All rows are made from the same 9 directions, up to rounding. Whole rows:
[[ 18  18  -5 -13   3   1 -17  -8  -9 -16   7   9  -2  21   1  22 -17   1]
 [-18  -8  -2  -2   7   6  -9   5   4   8 -15   1  20   7  15 -30  -1 -44]
 [  1  29  14  -5  -5 -19  11  42 -12  33  53   2  -2   3  -7  -5   0  10]
 [  5 -32 -39 -28 -11  -2 -12 -14   3 -22 -32  -3   0  -5 -20 -20  -6  44]
 [ 10  12 -13 -24 -16 -16 -23  32  -6  -7  24 -11 -18  18 -11 -27 -13  -5]
 [ 19  14   5  26  -7 -31  17  -7  18  11   2  13  15  39  10  45  -5 -17]
 [  4   9  23  20  -3   7 -12   5  40  -1   6 -16 -37  -7  29 -29 -45 -16]
 [ 15  27  -4 -19   4 -14  -8  15 -15 -10  14  31  10  64   2   4 -36 -44]
 [  6 -14  -9  11  -5  -4   4 -24  -1 -21   8  28 -14  41 -10  42 -20  -9]
 [ 39  35  -3 -29  -5 -19  -4  20   8 -20 -20  -5  -6  18   2 -30 -35  17]
 [ -3   3   5  -2 -10 -14  31  26 -32   0  33   7 -18   4 -36   9  27  11]
 [  5 -16 -12 -18  -1   3  18  -5 -15 -34 -44   0  -3  -6 -22 -23  14  13]]

Rows cut short, each followed by the rest of it:
[ 12  -5  -8   5  -6  -9  -2 -12  34  12 -21 -17   7 -24]	[11 -4 -8 46]
[-16  -2  -2  18  -7  -9 -29   9  20  35  18 -24  18  -3]	[ 23   0  18 -37]
[-28 -30 -23 -13  -1  22 -44  -7  -2  15  31  -3  -4 -16]	[ 0 -9 -7 11]
[-27 -26  -4  -4   0  20 -12   8  -4  -6  -5 -14 -13 -20]	[ -3 -42  11 -24]
[ -4  -3  -6   1  -3  -4 -17   3  25  20 -16 -24  18 -18]	[ 20 -25   4  -1]
[-14 -28 -17  11  -8  -8  -5  -9  28  28 -12 -12  21 -20]	[ 8 -7 11 21]
[ 33  17 -25 -24 -12 -18 -17  -6 -28 -38 -33 -26  14   9]	[-21  29  51   3]
[-19 -10  19   2  20  27  43  -9 -42 -23 -32  13   7 -22]	[-19  -2  45 -18]
[ -4  28  17  -8  18  10  18   8 -43  15   0  -7  36 -32]	[-7 20 62  6]
[-16 -26  -2  18 -11   8  -6  -9   2   1  43   5 -37  -3]	[-13  25  -5  12]
[ 24  11  -8   1 -21 -40  23  16   2   9 -10 -26  10 -14]	[-20  13  44  43]
[ -3  27  -2 -21  18  -7  -4  16  -3  46  14  25  55  15]	[ 20  -8 -22   3]
[-15 -21 -15  -5   6  -1   4  -6   5   9 -17  21  25  18]	[  4 -15 -13 -15]
[ -3  13   8   0  19   9   0  -9   0  15 -16  10  36   1]	[ 22   4   0 -17]
[  0   1  -2   4   4  -9  16  -6 -12   0  -6  21  21  28]	[ -4  24   9 -22]
[ 11  40  15  -6   2   7 -26  14 -17   7  23 -38  -1 -35]	[ 7 15 36  8]
[  3  -6 -13   3 -12 -13  -5  -3 -13  -5  19   0  -5  16]	[-18  35  21   0]
[  0  16  12   1   2   1   0  13 -12   3  -7 -25   9 -22]	[  2  -7  38 -15]
[ -5   9  -3 -26   5  14 -24  16 -11   1   8 -10  -1 -15]	[  3 -34  -7   3]
[-16 -16   5  13   8   8   9  -9  17  18  15  28  -2  11]	[ 11  -1 -37  -1]
[ -4   1  18  11   4  15   9  -3   1  -6   0  -7 -19 -23]	[ 2 -4  3  5]
[ 16  30  20   5 -10 -13   6  26  16  27  48 -15 -28 -27]	[  1   0 -19  58]
[  7  15   1  -6  12   2   6 -10 -11   5  -9  10  26   0]	[ 3 21  8 11]
[-19  15  30  -7  21  31  19  17 -45 -11  15  10 -12 -16]	[-10 -16  18 -28]
[  3  16 -13 -39  12   5 -16  13 -34 -18 -12  15  23  29]	[ -5 -21  -4 -33]
[ -6 -16  12   3  10  27  27 -18 -10 -25 -35  -2 -15 -39]	[-11 -11  16  24]
[  7   7   5  19 -13 -26  15  10  12  25  23  -8   0  -2]	[-4 24 13 21]
[  0  -4  -6  -9   4   9 -11  -7   2 -15 -30  -9   6  -5]	[  7 -20   1 -13]
[  5   8   6  -9  12   0  35   0 -27 -17 -43  11  26   2]	[-12  -4  31 -12]
[ -1  10   1 -10   8   7 -14   3  -9  -8  15  22  -1  35]	[  7  -1 -30 -36]
[  0 -22 -31  -9 -15 -24  -5   2  10  13  31  30  -1  42]	[-15  12 -37  22]
[ 17  -4 -11   3  -8  -9   2 -20  -5 -26  -9   6  -8  22]	[-13  37   4   5]
[-13  15  12 -39  34  59 -32  -4 -11   1   7   9  -4 -44]	[ 22 -48 -49  33]
[  5  22   8  -4   4  -9   9  15 -12  16   5  -7  20  -9]	[ 0  5 25  4]
[-12 -20  -6   6  -1   9 -18  -8  33  13 -26 -25   8 -33]	[ 22 -34  -2   6]
[ 19  36  27  21  -5  -7   2   6 -13  -6  35 -14 -25   2]	[ -2  48  21 -10]
[  0  -3 -15 -28   0  -1   1  12 -12   1  20  26  -5  15]	[-17 -17 -33  31]
[  2  11   5  20   4  -7 -13 -13  16  15 -13 -10  30  10]	[ 28  25  14 -38]
[-7 -5 -5  1  0 -5  1  2  2 15  8  7 12  5]	[ 1  2 -1  1]
[ -1 -11   6  17   4   6   4 -18  34   4 -30  -6   3 -15]	[ 22 -12 -17   5]
[ -8 -26 -16  11   5  15 -23 -42   9 -16  -2  26  -1  34]	[ 10  37 -28 -25]
[-16 -16 -15   1   2   6 -29 -10  14  19  21  12  10  16]	[ 14   5 -26 -12]
[ -4   9  19  16  13  21  -1 -19 -18 -11  16  11  -9   5]	[  5  43   8 -24]
[ 18  22 -20 -34   2   4 -32  -6 -43 -16  34  11   3  17]	[-20  49   6  27]
[  8   3   0   7 -18  -7 -11   7 -15 -20  14 -33 -29 -11]	[-19  19  42  -6]
[-15 -17   2  12  10  28 -17 -28  -5 -19 -15  -2  -4  -4]	[ 10  14  11 -37]
[ -6  -3  15  29  -9  -2  -9   3  25   1  12 -15 -26   6]	[ 17  -4  -9 -41]
[ 22  24   0  -2  -4 -19   5   3  -3   7   3  -6  14   2]	[-2 27 14 23]
[-19 -25  -7   4   2   4   7  -4  -5  -3 -10  14   7  14]	[ -5  -9   5 -30]
[ 7 20 11 -5 10  0 15  4 -6 11  4 12 12 -2]	[ 3  6 -7 18]
[  4  -2  -7   3 -19 -15 -11  14   3   0   3 -38 -12 -20]	[-10  -5  36   6]
[  4  11   3 -15  19  29 -21 -20   1   0  -1   7   6 -21]	[ 17   4 -28  33]
[ -6 -16   8  43 -14 -13  10 -12  26  20  25  -7 -16  -3]	[ 4 39  9  3]
[-32 -13   4  -5  21  21  -2   3  16  41   6  25  28  -9]	[ 26 -40 -38  -3]
[ 31  38   4  -9  16  -8   4 -19   8  16 -29   5  50  -5]	[22 32 -3 39]
[ 30  48  23   3  11 -31  48  14  -5  10 -25  20  41  30]	[  8  17   5 -13]
[ 21  22  15  -9  -3 -14  41  22 -22 -21   5  14 -23  13]	[-26  -3  -5  18]
[-12 -13  -6  -5   3  15 -20  -5  18  13   0  -7   0 -22]	[ 14 -25 -19  16]
[-19 -12 -36 -30   4 -11 -28  13   5  47   4   9  59   7]	[ 11 -30  -7   7]
[ 20  30  13  -3   2 -10   9   9  -1   5  24  15  -6  16]	[  2  17 -26  18]
